Each new row is followed by its nearest point in the smallest flat space through zero that holds the last named rows.
(in the rows, 128 means zero)

k323 (4 x 11)
[[149 128 115 113 156 192 142 120 115 129 135]
 [198 118 168 182 129 112 175 128 116  74  95]
 [ 84 136 126 119 147  75 101 169  70 130 112]
 [134 158  95 119  77 118  92 104 104  92 131]]
New rows:
[141 131  92 178 142 127 125 122 195 125 151] => [138 120 136 137 110 134 138 110 174 136 137]
[166 147 126 133 105 195 126  84 139 122 139] => [168 136 109 123 109 187 136  89 145 111 142]
[121 155 138 142 120 108 130 137 141 154 151] => [114 124 133 130 121 110 124 130 146 140 131]
[132 131 110 126 131 195 140 137 111 107 128] => [149 134 112 115 144 179 135 119 108 119 132]
[122 125 129 140 132 106 121 105  90  85 134] => [138 139 124 134 118 111 120 131  96 101 116]
[188 195 146 195  83 113 151 153 124  64 125] => [188 138 143 170  89 100 144 111 113  62 103]

k134 (4 x 11)
[[134 124  71  86  42 112 124 142 127  93 165]
 [102 148  96 137  99 114 149  71 115 144  94]
 [107 100 118  85 190 166 140 138  90 136 157]
 [ 97 153  83 108 184 133 122 104 165 104 122]]
New rows:
[119 102 114  97 148  77 180 120  82 123  53] => [106 128 116 127 130 133 150  93  97 151 111]
[129  98 102 125  81 155 132 130 149 197  74] => [125 129 128 140  95 120 141 107 108 145 112]
[169 157 140 123 116 158 178 120 107  85 147] => [132 120 127 121 114 129 129 136 119 127 138]
[131 120  85 171 151 141 145 128 108 126 103] => [115 133 124 131 142 131 136 108 122 138 115]
[117 138 139 127 139 111  85  89  77 139 137] => [119 125 129 130 132 133 140 113 108 144 119]
[147 101 126 183 124  87 116 137 171 122 119] => [147 144 149 158 115 110 112 137 164 119 114]

k878 (4 x 11)
[[207 151 160 104 127 185 120 146 128 132 115]
 [147 109 137 139 168 155 103 167  77 106 125]
 [137 163 117 157 202 145 109 112 125 162  99]
 [177 157 117 142 192 147 147 133  86 127 108]]
New rows:
[112 133  97 140 125 123 103 116  87  97 123] => [112 114 118 140 145 117 128 136 105 116 132]
[103 110 148 122 134 102 119 119 156 135 137] => [ 98 120 127 131 116 117 115 121 146 136 132]
[113 156 113 125 138 106 130 141  98 113 137] => [122 124 115 137 142 114 143 130 107 117 130]
[ 71  91 164  98 157 117 133 171 155 113 132] => [ 93  97 133 133 117 122 102 142 125 118 139]

k762 (4 x 11)
[[119 109  72 141 123 124  75 132  33 114 126]
 [155 139  55 112 133 138 144 101  98 129 168]
 [175 107  90 146 121 153 127  93  65 105 175]
 [219 101 117 162 126 150 186 149  67 109 108]]
New rows:
[114 130 155 137 128  96 121  94 102 135  82] => [114 120 144 137 125 122 110 143 119 125 108]
[116  91 135 133 102 148 142 114 102 109 140] => [141 112 138 144 122 138 118 116 107 115 142]
[116 179 100 121 131 195 168 144 121 127 163] => [146 142  94 112 134 133 155 114 136 135 149]
[137 127 170 130 129 106 127 105 164 147  81] => [120 129 170 131 128 124 137 142 163 132 108]
[114 125 123 137 133 177 128 126 128 121 115] => [130 124 131 132 127 130 126 127 124 125 129]
[163 116 117 142 163 138  97 122 123 146 106] => [137 122 122 135 127 129 128 134 109 124 121]

k570 (4 x 11)
[[120 174  86  77 165 107 124  96  75  99  67]
 [149 114  96 168 133 107 167 112 121 117  85]
 [119 128 154 174 132  98 168  83 150 154 135]
 [170 136  50 109 135 102 133  95  47 140 127]]
New rows:
[145 126 116 195 165 138 108 140  94 155  72] => [144 116 102 150 130 119 149 126 122 115  96]
[123 118 119 112 138 133 168 140 120 115 130] => [132 126 119 130 129 128 131 130 125 122 117]
[ 92 134 171 121 145 110 138 109 168  91 157] => [ 94 145 176 128 137 126 130 115 161 131 130]
[119 195 127 133 109 164 147 195 128 156 153] => [125 124 140 115 119 145 108 149 135 130 150]
[109  78 128 145 149 101 111 156 107 142 120] => [137 117 121 138 122 131 131 137 129 126 127]

k763 (4 x 11)
[[126  69 174  97  87 141  99 199 164 172  97]
 [146 129 154 118  68 111  57 158 144 124 122]
 [181 130 153 131 119 152 104 172 147 157 138]
 [191 141 173  82 167 116 120 147 152 166 121]]
New rows:
[ 73 137 146 106 187 106 117 126 136 146  83] => [104 112 141  86 154  99 147 112 133 135 102]
[110 127 139 115 161 149 134 180 105 133 106] => [125 108 136 120 139 141 146 144 136 148 120]
[176 127 118  89 171 133 157  92  88 129 103] => [146 146 132 107 182 116 158 104 125 136 128]
[139 155  62 128 173 140 162 142 137 123 123] => [137 140 112 143 165 144 164 112 118 131 142]
[120 115 161 159 111 124 166 110  89 121  90] => [103 116 118 131 129 130 143 121 123 124 123]
[114 130 133 102 122 142 133 111 124 135  95] => [113 117 133 112 132 118 134 124 130 130 116]

k525 (4 x 11)
[[ 70 103 147 107  33 186  76 125  91 131  82]
 [160  60 138 182 107  81  81  84 125 136 136]
 [113  75 134  86 130  98  67 103 105 109  96]
 [134 103 129  74  99 148 116 115 147 105 133]]
New rows:
[ 97 162 103 146  88 161 145 137 127 102 162] => [120 153 129 135  96 169 151 143 135 136 135]
[154 124 155  86 107 161 152 124 136 104 130] => [136 126 126  88 105 156 138 127 152 112 141]
[134 105 144 128 138 158 117 128 106 132 138] => [125 121 130 128 118 131 120 125 125 128 124]
[118 159 160 145 102 127 107 174 173  85 120] => [123 138 129 127 113 148 137 134 131 130 130]
[155 145 171 113 153 133 149 170  83 146 117] => [113 154 125 128 152 128 140 145 117 133 118]
[169 139 134  86 120 150 155 159  89 152 159] => [130 146 124 110 126 149 150 138 142 123 138]

k956 (4 x 11)
[[161  96 112 127 114 145 106 127 134 145 107]
 [158 118 120 113 126 114 124 120  94 141 138]
 [153  74 152 116 137 190 219  70 115 108  99]
 [139 110 130 114  85 153 148 122 149 136 112]]
New rows:
[150 101  84 115 105 165 145 143 156 132 113] => [147 100 122 123  97 157 128 125 151 139 103]
[ 91 163 110 107 140 126  97 127 112 126 114] => [113 147 126 135 138 111 110 141 129 126 138]
[160 158 166 150 115 156 100 112 143 134 138] => [128 125 125 131 121 133 120 133 139 131 122]
[124 145 130 113 169 147 166 137 173 161 107] => [112 125 137 138 134 148 143 124 148 116 116]
[ 97 101 111 122 165 148  99 112 141 127 118] => [126 116 124 150 159 143 111 129 140 121 111]

k294 (4 x 11)
[[101  85 146 117 108 109 126 126  75  96 131]
 [137 138  99 185 141  77 129  95 172 118 168]
 [131  98 132 123 121 163 158 114 146  61 116]
 [ 68 127 178 152 163 143 169  70  88 150 111]]
New rows:
[125 146  96 113 171 128 173  93 164  90 114] => [134 132 124 149 144 151 157 100 169 101 125]
[ 88 114 141 127 112  90 109 132 151 149  92] => [120 128 132 130 128 113 121 128 112 142 133]
[102 172 127 159 151 147 106 156 116 164 138] => [124 158 132 132 143 125 120 130 125 180 125]
[121  84  88 159 130 112 149  97 135 167 109] => [118 132 129 151 139 112 135 107 132 133 138]
[ 98 156 167 143 140  91 101 138 164 129 174] => [126 139 118 153 135  94 119 117 134 146 148]

k229 (4 x 11)
[[139 126 191 164 102  86 120 223 122  57  74]
 [194 149 136 187  99  98 127 208 129  84 112]
 [139  92 118 157 102  71 141 156 111  79 158]
 [145 158 164 196 104  78  96 223 118 137 100]]
New rows:
[125  96 159 129 126 147 144 137 114 132 155] => [117 116 131 123 127 120 131 124 124 119 131]
[170 120 112  95 104 156 150 130 150 131  97] => [160 141 121 117 133 161 140 120 142 108 115]
[125 126 191 132  61 100 114 100 109 110 114] => [107 113 153 129 122 107 125 148 121 108 115]
[147 115 195 152  61  89 113  89 135 122 111] => [118 119 146 138 120 106 124 152 121 112 120]

k301 (4 x 11)
[[142 153 123 124 128 139  82 118 148 125  86]
 [106 163 101 132 135 137 130 128 117 125 127]
 [161 139 144 158 144 145 112  86 147 151 113]
 [107 119 108 168 137 129 118 122 128  71 160]]
New rows:
[102 109 119 144 117 140 154 147  79 118  99] => [109 130 117 120 125 123 144 143 114 122 141]
[132 146 185 129 152 124 134 111 156 145 120] => [153 126 147 134 133 134 128 108 137 155 119]
[165 112 125 170 155  92 121 136 131 154 160] => [143 108 145 153 136 129 140 108 132 133 147]
[107 118 113 150 133 115 139 170 196 142 106] => [128 125 128 120 123 125 119 135 131 122 121]

k517 (4 x 11)
[[140 144  99 114 106 140 122 129 145 133 112]
 [110 144 125 131 105 116 125  95 108 101 122]
 [ 75 164 114 149 137 132 138 147 105  98 139]
 [108 146 167 143 146 115 112 148 159 127 113]]
New rows:
[157 123 174 164 104 152 102 168 134  91 145] => [123 128 151 135 142 121 123 138 140 131 126]
[125  92 112 101 153 167  91  85  87 107 157] => [137 102 115 124 123 128 144 103  88 123 150]
[ 98 152  85 130 110 123 165 155 112 127 143] => [104 151  86 132 126 147 143 147 108 115 140]
[ 84 156 109 106 153 127 137  94 110 164 111] => [114 142 117 131 121 129 130 125 119 116 128]

k858 (4 x 11)
[[ 91 136 114 101 159 204 168 143  95 120 108]
 [105 136 134  71 156 169 174 151 157 135 148]
 [ 96 167 107 139 117 136 155 211 162 137  69]
 [148 100 110 138 183 124 162 213 151 168  60]]
New rows:
[164 112 158 133 163 135 195 122 128 126 135] => [143 100 133 107 166 138 145 131 130 142 135]
[159 150 127 112 124 128 104 185 126 120 151] => [127 134 129 125 124 118 132 143 148 133 127]
[128 175 160  98 127 131 136 162 142 122  99] => [109 151 125 118 120 135 145 159 154 130 119]
[120 123 132 101 129 149 128 149  96 121 132] => [117 129 125 118 138 153 139 126 115 124 126]

k744 (4 x 11)
[[114 118  83  96 144 119  90 129 139 154 145]
 [163 180 132 136 148 183 116 126 119 102  94]
 [162 166  91 141 143  84 125  70 159 108 134]
 [ 99 176 103 109 104 132 130  90 172 126 120]]
New rows:
[168 138  94 154 152 139  82 104 171  86 156] => [168 157  92 132 160 116 104  99 137 115 127]
[ 84 131 172 102 131 135  85 142  96 122 166] => [106 108 133 113 124 146 120 155 118 145 130]
[ 89 105 123 133 167 133 119 141 160 106 153] => [117 116 118 117 129 122 119 133 130 140 137]
[114 121 165  98 120 123 101 167 115 130 130] => [112 106 139 118 125 145 124 156 114 141 129]

k727 (4 x 11)
[[123  90 122 135 121 197 145 111  70  65 110]
 [134 161 101 124  91 117 113  98 103 125 119]
 [183 123 101  60 120 112 112  66 133 172 119]
 [126 132 109 120 131 185 120  89 128 142 132]]
New rows:
[107 107 171 117 157  98 116  94 156 107 137] => [135 111 141 120 144 118 134 141 142 135 130]
[160  99 103 161 137 124 129  86 149  95 153] => [135 117 125 119 130 140 130 118 121 124 124]
[136 112 132 113 132  97 147 127  91  83 123] => [144 104 134 120 116 104 139 137  96  92 111]
[122 105 163 147  89 115 134 136 106 124 115] => [127 121 134 136 119 112 135 144 109 102 120]

k222 (4 x 11)
[[148 140 161 132 174  92  90 207 115 116  65]
 [124  95 129 154 157  91 136 205  70  49 188]
 [142  82 118 136 136  64 106 166  55 109  73]
 [151  94 133 132 158 118 114 185  86 154  93]]
New rows:
[152 104 151 117 121 121 133 108 107 169 137] => [135 106 117 125 123 139 133 120 113 159 121]
[154 103 142 105 151 119 103 102 124 121 105] => [133 124 127 125 126 115 118 126 120 135  99]
[142 104 151 149  90 141 162 171 119 126 110] => [134 112 127 131 138 129 128 148 111 135 129]

k391 (4 x 11)
[[148 142 106  87 135 102  78 131 163 169 161]
 [127 192 152 141 149 131  68 130  99 124 121]
 [102 143 112 139 117 142 106 119 125 140 152]
 [129 128 118 147 146 152 102 156 137 132 139]]
New rows:
[125 149 124 175 106 174 137 140 142 132 105] => [110 126 126 162 131 160 129 140 117 116 128]
[132 130  98 153 143 141 125  95 123 127 131] => [114 130 122 139 123 139 125 126 124 129 136]
[121  80 142 136  91 114 137 110 106 123 122] => [117 112 128 127 109 124 163 110 122 120 122]
[139 117 146  81 136 122 129 129 132 158 153] => [144 124 121 100 127 106 123 125 146 144 136]

k115 (4 x 11)
[[105 146 115 120 113 171  95  82 150 130 121]
 [109 141 104 117 163 203  99 103 153 107 101]
 [ 92 125 128 161 125 112  99 103 181 152 194]
 [106 149 158 123 120 136  95  84 104 133 186]]
New rows:
[ 84  87 122  90 128 117 133 146  72 130 125] => [140 130 142 118 130 122 137 136  95 121 127]
[172 122 122 107 125 140 160  94 127 131 147] => [132 132 133 121 120 128 129 124 115 127 124]
[139 150 116  95 127 126 154 168 197 130 116] => [132 114 103 139 131 124 140 147 164 131 100]

k602 (4 x 11)
[[161 174  75 113  93 161 129 118 173 211 127]
 [145  86 149 110 159 146 133 156 170 123 131]
 [160 141 115 172 179  82 149 168 182 132 152]
 [149 129 119 177 102 116 155  93 126 160 170]]
New rows:
[115 133 121 152 124 139 166 136 147 129 101] => [134 133 123 132 131 125 130 132 137 134 131]
[119 145 150 153 120 128 103 126  78 111 142] => [109 133 135 142 118 112 126 112  89 107 128]
[ 81 130  98 126 116 151 127 133 132 195 141] => [137 145 108 118 104 147 126 115 136 162 126]
[ 98 124 126 151 127 150  61 161 134 129 132] => [121 133 127 114 135 130 119 138 128 120 114]

k597 (4 x 11)
[[ 82 125  80 189 123 140 177 102 124 152 118]
 [112  90 124 105 158 106 148 111  82 130 122]
 [ 78 135 109  88  65 129 148  68 144 179 120]
 [ 91  89 146 154 102  76 114 101 161 164 117]]
New rows:
[129 131 113 132 132 140  69 128 122  94 164] => [148 137 138 127 134 133 114 146 133 114 133]
[118 121 103 103 111 125 138 124 133 153 195] => [117 133 122 107 112 133 135 112 127 140 127]
[127 126 147 121 143 129 121 158 134 100 107] => [146 126 140 128 142 125 115 145 126 114 131]
[132  80 115 116 195 148 104 126 111 117 149] => [139 105 133 122 170 117 133 140  91 109 128]
[151 109 128  87 103  90  61 123 155 125 156] => [142 120 170  89 107 100  85 130 153 132 131]

k23 (4 x 11)
[[143 108 179 178 134 113 184 109 102 132 112]
 [192 129 168  85 148  91  94  85 112 122 110]
 [175  88 140 146 131  99  89 124 103 112  95]
 [181 164 152 127  91 125 166 110 106 145 105]]
New rows:
[140 104 122 164  94 163 147 136 132  62 148] => [121 113 116 164 112 135 138 148 121 127 119]
[126 129 137 100 127 154  82 103 145 140 122] => [133 136 121  95 137 124  99 122 136 125 134]
[108 126 165 119 135 165 116 123 147 124 131] => [111 129 134 119 144 129 132 122 136 128 141]
[ 78 119 111 133 127 102 141 129 134 107 101] => [105 113 122 144 136 132 130 138 133 124 135]

k686 (4 x 11)
[[115 162 162 152 104 113 134 139 123  80 126]
 [ 92 138 117 126 115  84 115 156 138 102 145]
 [116 136 188 172 106 112 135 113 125  67 161]
 [101 174 152  87 131 138 140 125 115  64 142]]
New rows:
[140 129 106 153 114 108  82 172  85 106  95] => [124 147 117 149 107 104 122 161 132 131 100]
[ 92 107  93 140 105 171 169  99 114 130  95] => [142 130 127 123 133 147 133 122 123 141 114]
[ 85  83 140 147 174 154 143 136 154 129 130] => [128 103 129 128 137 128 125 113 132 134 151]
[ 99 163  85 149 148  88  96 138 115 131 140] => [104 133 104 123 120  93 115 157 138 126 130]

k480 (4 x 11)
[[137 151 100 145 118 130 138 132 130 158 161]
 [130 148 114  79 116 128 136 153 107 158 103]
 [174 125 105  80 139  76 106 153  83 133  88]
 [100  78 134  94 113 102 118 107 151  75 158]]
New rows:
[150 140  98 100 109 180 143 128 113 139 151] => [121 149 110 113 111 138 142 138 128 157 142]
[116 126 121 140 126 162 132 110 139 116  98] => [114 129 149 138 132 150 133 124 135 124 114]
[ 71 134 119 164 140 105 195 193 116 136  80] => [123 148 139 126 130 153 138 139 121 148 100]
[118  96 195 121  61 102 122 128 175 157 124] => [ 99 114 141 108 116 138 133 121 144 112 133]
[139  97 133 110  89  87  91 157  82 144 134] => [148 118 107  93 126  90 116 138 110 125 125]
